The groups are shells around one centre, one inside the other: the same stretched ball of 7 dimensions in 8 sizes.
(in the rows, 128 means zero)
Known rows, each followed by its group:
[138 151 148 146 138  78 109 180 105 110 123 161 121 134 101  86  77]	Z
[103 194 130 176 135  57 122 217 125 123 111 181 130 145 127  83  57]	Q
[122 126 120 118 156 124 151 153  82 149 176 115 118  87  93 105 105]	A
[118 127 111 155 150 121 134 164  98 144 155 132 117 100  94  89 104]	D
[141 111 128 123 160 142 159 146  88 150 179 107 120  68  80 101 112]	E
[129 134 132 136 158 133 154 175 109 155 162 133 121  91 107 103 105]	A
[137 160 140 172 125  44 109 174  93  84 110 157 125 123  75  64  54]	D
[121 165 127  98 164  90 149 169 106 157 182 117 152 106 111 117  74]	A
[129 128 127 140 141  98 126 155  79 119 147 133 112 104  82  87  93]	N
[100 166 107 174 129  63 117 183  98 115 122 153 118 137 109  72  70]	A
[110 140 108 125 161 126 159 166 100 166 179 115 127  93 111 107 102]	T
[161 118 164 110 140 112 136 152  81 110 144 128 104 107  94  95 100]	Z
[119 154 111 154 145  81 120 171 113 133 144 133 136 127 106  82  75]	Q
[163 152 166 128 147  80 130 173 114 113 138 141 140 110  90  91  68]	V
[118 198 141 131 148  51 121 205 132 134 135 161 153 151 133 102  50]	D
[112 159 116 106 159  91 150 163  92 153 181 114 142 103 105 112  78]	T
[174 109 168  72 160 126 151 133  78 129 181 101 124  80  79 115 103]	E
[ 92 170 100 150 135  65 125 177  95 129 140 137 123 140 121  83  71]	D
[142 153 152  94 168 127 165 180 125 167 177 123 141 100 129 124  93]	Q
[101 191 128 169 126  47 117 208 111 110 106 175 120 156 130  78  57]	E
[150 144 161 103 146 102 145 168  98 124 149 130 119 116 115 104  88]	T
[174 118 184 102 152 134 142 167 103 126 147 141 109 102 104 109 109]	Q
[151 123 144 102 172 150 155 163 121 169 183 114 136  90 112 118 112]	Q
[118 161 141 140 144  98 135 197 112 136 133 161 115 130 129  99  87]	A
[125 174 151 145 150  97 135 213 137 144 130 172 131 133 137 103  80]	D
[149 151 156 155 137  86 123 185 117 111 119 157 122 125 105  81  77]	N
[139 126 140 142 147 120 137 167  98 130 145 140 112  99  94  92 102]	Z
[150 159 154 123 163 108 152 186 135 150 158 135 149 101 112 107  79]	V
[140 152 153 162 137  94 122 195 122 116 113 168 114 133 117  82  84]	A
[173 106 161  92 158 140 150 141  98 136 171 104 120  91  97 106 111]	N
[138 119 132 114 144 114 129 147  85 127 156 117 108 120 107  94 104]	E
[126 168 137 187 119  38  97 188 100  82  94 175 118 144  90  60  54]	E
[156 121 162 123 136 107 127 159  85 105 133 141 100 116  97  90  99]	N
[151 145 155  93 148  83 131 155  92 119 157 121 131 121 103 104  77]	Z
[112 164 119 178 128  59 111 185 101 106 114 161 119 137 101  69  67]	Z
[128 181 143 154 139  53 107 199 127 116 118 169 142 149 116  86  55]	V
[150 135 154 111 148 116 125 170 117 134 144 136 118 138 132 101  99]	E
[109 179 119 162 138  52 130 186 102 118 133 149 137 119  96  81  55]	Z
[145 138 147  90 155 114 141 160 108 144 166 116 128 124 127 111  95]	T
[105 189 128 179 141  74 125 221 142 138 115 179 133 145 138  85  66]	D
[184 100 169  62 175 167 173 136 107 162 199  85 132  71 102 126 121]	D
[148 164 167 113 146  84 129 187 120 123 134 151 131 138 127 103  74]	N
[148 135 160 148 129  90 127 173  86  96 117 157  99 114  90  80  87]	V
[103 168  98 149 157  92 136 182 129 162 162 128 150 123 123  95  77]	V
[144 161 158 137 128  49 109 175  92  88 116 157 122 138  94  81  59]	T
[120 146 119 158 134  65 121 159  73 104 138 139 121 104  67  76  71]	Q
[167 107 156  79 167 145 156 139  97 151 189  97 129  81  94 117 113]	Z
[106 185 124 161 130  41 115 192 101 109 119 162 130 144 110  80  52]	N
[167 116 164 102 150 129 143 153 102 128 154 119 113 108 109 101 106]	N
[112 175 133 150 143  71 135 195 102 127 136 160 130 116 103  95  67]	Q
[118 159 108 115 162  91 154 159 107 157 184 101 154  99 104 104  74]	A
[132 128 128 144 141  93 132 151  72 114 150 129 115  90  67  84  88]	Q
[133 175 153 153 136  63 118 200 121 111 114 171 129 141 117  86  62]	N
[123 164 135  95 165 113 163 181 122 169 178 119 143 114 140 122  87]	V
[141 151 148 164 122  51 107 170  82  79 107 160 113 125  74  67  63]	V
[153 130 156 143 143 116 140 172 106 121 134 142 111 103 100  87  97]	T
[126 159 135 130 160 120 153 192 134 163 157 138 135 116 136 108  92]	Z
[141 139 156 140 132  91 114 177  95 104 118 160 101 137 110  86  90]	T
[136 173 162 114 143  67 132 188 100 117 137 157 130 128 111 105  65]	D
[153 146 158 100 150  81 116 161 100 120 152 135 137 126  98 105  76]	V
[143 110 133  97 159 134 149 137  80 145 183 101 118  87  91 108 112]	T
[113 141 102 136 156 116 141 164 113 160 169 114 132 114 119  96  96]	E
[158 113 144 108 165 139 154 146 101 150 181 106 132  74  84 107 107]	A
[123 150 140 125 133  83 125 173  86 113 132 146 105 139 119  92  85]	E

New rows, each followed by its group:
[ 99 166 109 151 160 119 159 197 130 173 161 139 134 109 135 103  92]	E
[100 190 117 162 145  70 136 206 130 143 134 157 140 136 133  90  63]	Z
[148 154 155  68 163 100 144 163 112 149 178 113 145 124 128 124  82]	D
[120 137 117  92 159 108 151 144  78 152 190 100 131  95  99 113  94]	V
[158 124 152 140 141 105 126 159 100 111 135 135 115 109  90  82  93]	N
[166 131 177 104 139  97 127 161  90 103 135 140 110 123 102  97  89]	N
[ 87 191 107 158 153  81 150 208 122 159 150 154 141 117 128 101  68]	E
[112 162 121 141 159 112 145 193 129 164 157 143 136 118 130 105  90]	T
[144 170 153 135 149  78 142 187 123 128 141 144 145 111 106  95  64]	V
[131 156 142 115 154 114 160 183 118 151 158 129 128 113 134 108  90]	V
[128 164 129 170 141  75 129 186 120 122 128 149 136 117 100  77  67]	T
[147 152 167 102 153 110 137 186 120 139 147 148 125 131 133 114  91]	T
[118 135 117 107 165 137 164 162 102 171 187 108 128  93 118 115 107]	A
[125 148 127 108 158 121 151 172 119 161 169 117 130 123 140 110  97]	V
[134 131 121 161 147 112 139 164 108 134 148 127 124  95  90  80  93]	V
[132 165 143 115 163  97 136 187 127 154 161 143 149 118 119 114  78]	V
[127 153 119 122 154  82 137 157 101 139 170 113 147 105  93  97  72]	N
[116 153 112 151 156 118 153 182 130 162 158 126 135 110 127  93  91]	V
[145 154 150 101 153  80 135 163  97 127 161 126 141 111  96 106  71]	Z
[121 155 129 137 146  86 145 172  91 130 152 135 127  99  92  94  77]	Z
[ 99 170 110 133 154  93 137 188 119 159 158 138 137 133 136 104  81]	A
[149 130 154 127 153 141 149 180 127 147 145 137 113 117 134 101 111]	D
[158 126 158 123 151 115 124 166 108 127 145 141 122 113  98  98  97]	T
[108 176 116 125 164  92 152 187 123 166 173 129 154 109 120 111  72]	Z
[191  92 180 110 151 145 136 144  99 118 150 124 108  89  83  96 117]	D
[100 175 119 132 149  85 129 194 116 149 147 151 131 145 140 104  78]	E
[148 104 134 115 157 131 145 136  75 136 176 108 118  72  67 100 109]	D
[ 79 191  87 146 164  87 149 200 134 181 171 135 158 123 138 107  70]	D
[140 156 153 130 149 106 133 192 131 138 135 151 126 136 136  99  88]	Z
[137 131 128 115 157 113 154 149  90 143 177 106 132  82  85 101  93]	N
[140 133 146 110 149 118 140 165 102 136 153 128 114 121 122 103 101]	N
[167 130 158 100 157 107 126 154 115 132 161 118 140 117 103 103  88]	V
[132 133 134 114 150 103 145 152  77 130 166 119 120  92  85 102  91]	Z
[149 160 168 102 136  60 123 169  89  99 134 143 124 136 107  98  64]	D
[132 183 154 133 141  55 132 194 111 115 130 157 139 128 110  95  54]	E
[133 172 147 141 142  75 119 195 130 125 126 158 135 147 130  91  68]	Z
[139 170 145 106 150  62 133 169 107 125 156 126 150 124 106 102  58]	V
[ 84 161  87 176 133  63 115 173  83 123 136 146 119 127  95  74  73]	D
[147 145 147 117 161 123 166 173 121 153 167 119 137  90 113 106  91]	V
[127 166 136 135 130  46 123 166  81  97 131 138 125 129  94  81  57]	D
[109 133 111 158 142 110 142 166  80 132 148 136 105  95  90  86  99]	D
[152 157 153 102 164  90 137 170 119 143 168 126 157 106 100 112  71]	D
[131 131 133 115 150 116 150 157  86 138 164 120 115  99 103 102 100]	N
[105 183 120 152 155  84 139 204 133 155 147 155 147 123 126 100  69]	T
[161 150 170  96 151  85 131 167 106 121 151 134 137 120 105 107  74]	Z
[163 143 176 127 131  75 102 174 103  90 111 160 113 148 108  85  77]	Q
[110 159 102 146 158  95 154 170 109 156 172 116 147  89  96  95  76]	T
[143 144 131 138 149  93 133 162 116 130 150 121 139 113 102  85  79]	A
[176 124 183  88 151 119 143 157  97 121 154 127 117 105 102 109  98]	Z
[113 192 133 151 140  48 123 201 117 122 127 163 142 139 116  90  50]	Z
[113 180 128 107 152  75 143 183 111 146 161 130 143 133 133 110  67]	V
